The rows of a group lie close to one hidden flat surface of 6 dimensions, which passes through zero. Surfaces can cross.
Some rows, each with its group after it:
[ -1 -19  -9  -5   8 -13  13  -2  -4  15 -15  15 -18] : (0)
[  3   8   7  -1   3  -2  -1  -5 -19  -8   5 -11   9] : (5)
[12 -3  6 -4 -3 10 17  4  2  0  2 -4  0] : (0)
[-16  17  -7  26   5 -12 -47  11  14   5   9   9  -7] : (0)
[ 27   9  -1   0  -2  22   5  22  -1  -4  19 -15  -1] : (6)
[  0  -8 -11  -8  16  -3 -11  -7  -4 -12  -7   6   3] : (5)
[-10   1 -17  -5 -11 -16   2  -2   8   4 -23   3 -10] : (3)
[  2  24  -3  10   3  15  -7  -1  -5 -11   8 -10   8] : (1)
[ -7 -24   1 -18 -12 -15  -9  -3   6   1  -4   2   9] : (0)
[-16   4  -1   9 -18 -25 -30  11  17  11   0   4  -5] : (4)
[  3   0 -10  -8   4 -12  -1   1 -10  -4 -11  -2  -4] : (2)
[ -4   3   1   1  -7  -7  -1  -1 -12   3   1  -6   2] : (6)
[ 15  -8  10   3  16   4  10   8   1   6   7   8 -12] : (2)
[  8   5 -11   4   8   4  -1   7   2   0   0   3 -11] : (1)
[ -5   0  13  14  26  -2   4  -7  30   1 -12  25 -16] : (6)
[  4  -2  23   0   9   8  -5  -5   2 -11  13  -2  15] : (2)
[  0   3   1   4  -5  -8  24   0  -2  11 -14   1 -16] : (5)
[-16   9   8  17 -27   5   1   4  20  19   7  -1  -1] : (5)
[ 15  -5  -2 -21   4   8   5   1  13 -20  -9  -4   7] : (3)
[-13   2   6  20  17  20   7 -14   2   8  11  15   1] : (0)
[ 13 -10   2 -28  -8 -20   9   1  -2 -11 -20 -10   1] : (3)
[-12 -11  25  -5 -19   6  34 -18   8   9  -4   0  11] : (6)
[ -4 -18 -21 -14  -3  27 -20  -2   9 -11  16   1  21] : (6)
[-14  -1   4  20  25  11 -21  -8  -1   2  17  17   3] : (2)
[  4 -15 -23 -19  15   1  -7  -3  19 -15 -20  12  -2] : (4)
[ -2 -14  -3 -15  -1  -6   4  -7   7  -7 -12   4   3] : (1)
[ -1   4   7   9   0  -3 -17   6 -19   3  19  -8   5] : (1)
[ -1 -16 -10  -2  -7  -3 -23  15  16   7  10   7  -3] : (5)
[ -8 -10  16  -2 -12  -9   6  -6  -2   9   1  -1   6] : (1)
[ 10   0   4   4   1   2   9  10   4   9   3   1 -12] : (6)
[ 13  -4  11   2   1   0  13   9 -10  10   9  -1  -9] : (5)
[ 0 -2 -5 -1  5 11 -1 -1 14 -5 -2  5  2] : (3)
[-8  8  7 10 -5  8 -3 -3  3  3  8 -1  6] : (3)
[ 14  13   5  13  -1 -12  13  17 -17  17   3  -7 -22] : (4)
[  0   3  14  11  -4 -13   5   4 -20  16   8  -4  -6] : (2)
[ 4 -1  4  8 10  9  7  2 -1  7  7  7 -7] : (4)
[4 1 5 4 0 8 4 3 5 2 6 0 0] : (4)
[ -9 -11  -3   4   7  -1  -4  -4   7   8  -1  15  -6] : (0)
[  5  13   7   5 -13  -4  -6  11   6  -1   4 -11   1] : (4)
[-12   5 -12 -12   0 -13  -4 -20 -26 -16 -16  -8  15] : (0)
[ -2  -3   1  -5  -9 -11   6  -2 -12   4  -4  -6   1] : (4)
[  2   2  -4  -7   7   9  -6  -4   4 -16   0  -3  11] : (5)
[-11   4  -4  14   8 -14 -12  -3 -22  11   3   6  -8] : (2)
[ 14  16   6   5  -4  10  14   8 -19   1  11 -15  -1] : (3)
[ 21 -15   2 -15  12  -1   8   8  -1  -5  -2   2  -7] : (3)
[ 6 26 -1 20  6 27  1  6  5 -4 14 -6  0] : (1)
[ 10 -26  -8  -6  -5   2  16  16   8  23   3  11 -21] : (6)
[ -2  -6  -1   4   8 -11  -2   2  -7  10  -1   8 -11] : (2)
[-9 22  1 28  5 24  1 -2 15  6 12  5 -3] : (1)

New rows. What belongs after each?
[ -3   5   7   1 -18  -9  -4   4   1   3   2  -9   4] : (4)
[ -5   2 -11  -4  11   2   4 -15 -10  -9 -10   2   4] : (0)
[-3 -3  7  4 -9  5 -3  4 16  4  7  3  4] : (4)
[ 20   8   4  -3 -15 -14   9  23  -7   8  -3 -15 -14] : (0)
[  8  -3 -10 -12  17  12  14 -11 -10 -15  -6   0   5] : (4)
[ 3 -8 -2 -4  1  0  2  3  7  1 -2  4 -4] : (0)
[  5  13   1   7 -12 -10 -11  16   6   3   1  -9  -6] : (4)
[ 28  -5 -21 -10  20  -5  13  20   8   1 -19   8 -33] : (4)
[  2   7 -16   9  14  14   3   3  19   0  -6  12 -13] : (1)
[-1 -8 14 11 -8 11  1 11 29 15 16 10 -4] : (4)
[  8  13  16  -1  -3  -8   3  -1 -23  -8   5 -19  11] : (2)
[ -2 -15   3 -14 -15   2  22  -6   2   5  -6  -1   4] : (6)
[ 14  11  -5   3   8   4  31   1 -18   5 -11  -5 -16] : (0)
[-4  9 21 11  0  3 10 -6  4  3  4  0  3] : (6)
[  5 -15  -4 -21 -20 -21  19   3  -8   6 -19  -7  -6] : (4)
[ 24   2   2  -7  26  20   5   3   1 -21   5  -2   2] : (2)
[ 2 -6  5  2 -1  5  1  6  9  5  6  4 -2] : (0)
[-30 -15  18  -1 -16   7  -3 -26  -1   3  14   2  31] : (4)
[-32 -13   3  10  -5  -8 -16 -16  -1  16   8  14   6] : (6)
[ 16  -4 -15 -20  -5   0  -1  12  27 -16 -16  -3  -3] : (4)
[-21  -8  -5   6  10 -22 -15 -12   1   7 -14  19  -7] : (6)
[  5   8  -8  17  13 -22  -4  14 -18  18  -5   8 -30] : (4)
[-11 -37   7  -6   3   2  10  -6  16  18   3  24  -5] : (0)
[  8   0 -13  -5   2  -2   8   5   4   1 -12   2 -12] : (3)
[ -1 -17 -15 -15  11  14  -4  -6  24 -13  -7  13   4] : (6)
[ -7  15  12   5 -18  -5 -20   0  -8  -6  12 -17  20] : (0)
[-10 -20 -12 -15   7 -13   9 -15 -18   4 -15  11  -3] : (4)
[ -5 -14   9   1 -17 -23  -2   8  -7  21   2   2  -8] : (0)
[-13  -5   6  -1 -13  -1  -6  -6   5   1   4  -1  13] : (4)
[ 21  -3   4  -2   3  15  29  10   8   5   1   0 -14] : (0)
[  9  -3  -2 -11   1  12   1   3  13 -13  -1  -3   7] : (0)
[ -3  12  -7   7   5 -13 -15   3 -10  -2  -4  -2  -4] : (4)
[ -8 -12 -14   2  27  -5  -2 -12 -15   4  -8  19 -11] : (4)
[ 12  -3 -11  -4  15 -19   5   7 -22   6 -12   3 -22] : (2)
[  8  -6   6  20  21   6  17   9  -6  25  11  18 -27] : (4)
[ 16   9 -14   1  24  -5  12   3 -27  -2 -11   0 -19] : (4)
[ 4  8  2 12 14 10 -4  2  3  1  9  5 -4] : (4)
[-15 -13  25   6  -5  10 -12 -10  10   3  23   6  21] : (1)
[ 2 -3  3  1  5 -1  9 -1 -2  3 -3  4 -5] : (5)
[  6  -1 -12   1  15  -9   1   4 -16   4  -7   5 -16] : (2)
[  2  15  -7  -3  -8  -1   3  -1  -6  -9  -8 -11   4] : (3)
[-16  -4  -8  19  21   7 -12  -7  12   8   2  23  -9] : (0)
[-10 -38 -36 -19  -1 -14 -13   1   0  13 -12  19 -13] : (6)
[12  7 -3  2  6  4  2  9  4 -3 -1 -1 -8] : (4)
[-15  11  -5  -5 -10  -3 -30 -10   8 -21  -3  -9  24] : (4)
[ 17   9   8  11   8  11  51   2 -21  19  -2  -1 -24] : (0)
[-10 -11 -53   3  16   1  -5   5  12  15 -20  28 -34] : (2)
[-22   1  25  31  -3   9  -3  -7  -3  26  27  10   4] : (0)
[  0   1 -12 -10  16  14   7 -13  17 -20 -16   7   5] : (5)
[  3  39  22  19  14  -5  -5  -7  -3 -19  -5 -10   5] : (6)
[-16   6  13  14  -4  -3  -4  -9 -19  10  13  -3   9] : (4)
[  6  -7  -6   5  14  -4  -4  11   9   8  -3  14 -19] : (6)
[  5  27  -1   3  12  14 -20  -4   0 -31   4 -14  19] : (6)
[ 13  -1 -14   0   8  21  15  10  16   2   0   5 -12] : (2)
[-29  22 -29  25  -2  30 -21 -10   5   0  12   4   9] : (2)
[ -6  11 -10   6   2   3   7  -5   9   0 -13   4  -8] : (1)
[  9  -4  15   2  20  -2  -2   1 -10  -4   9   4  -1] : (2)
[ -3  -6   1   2   9   5  18 -11  -8   7  -4   8  -4] : (0)
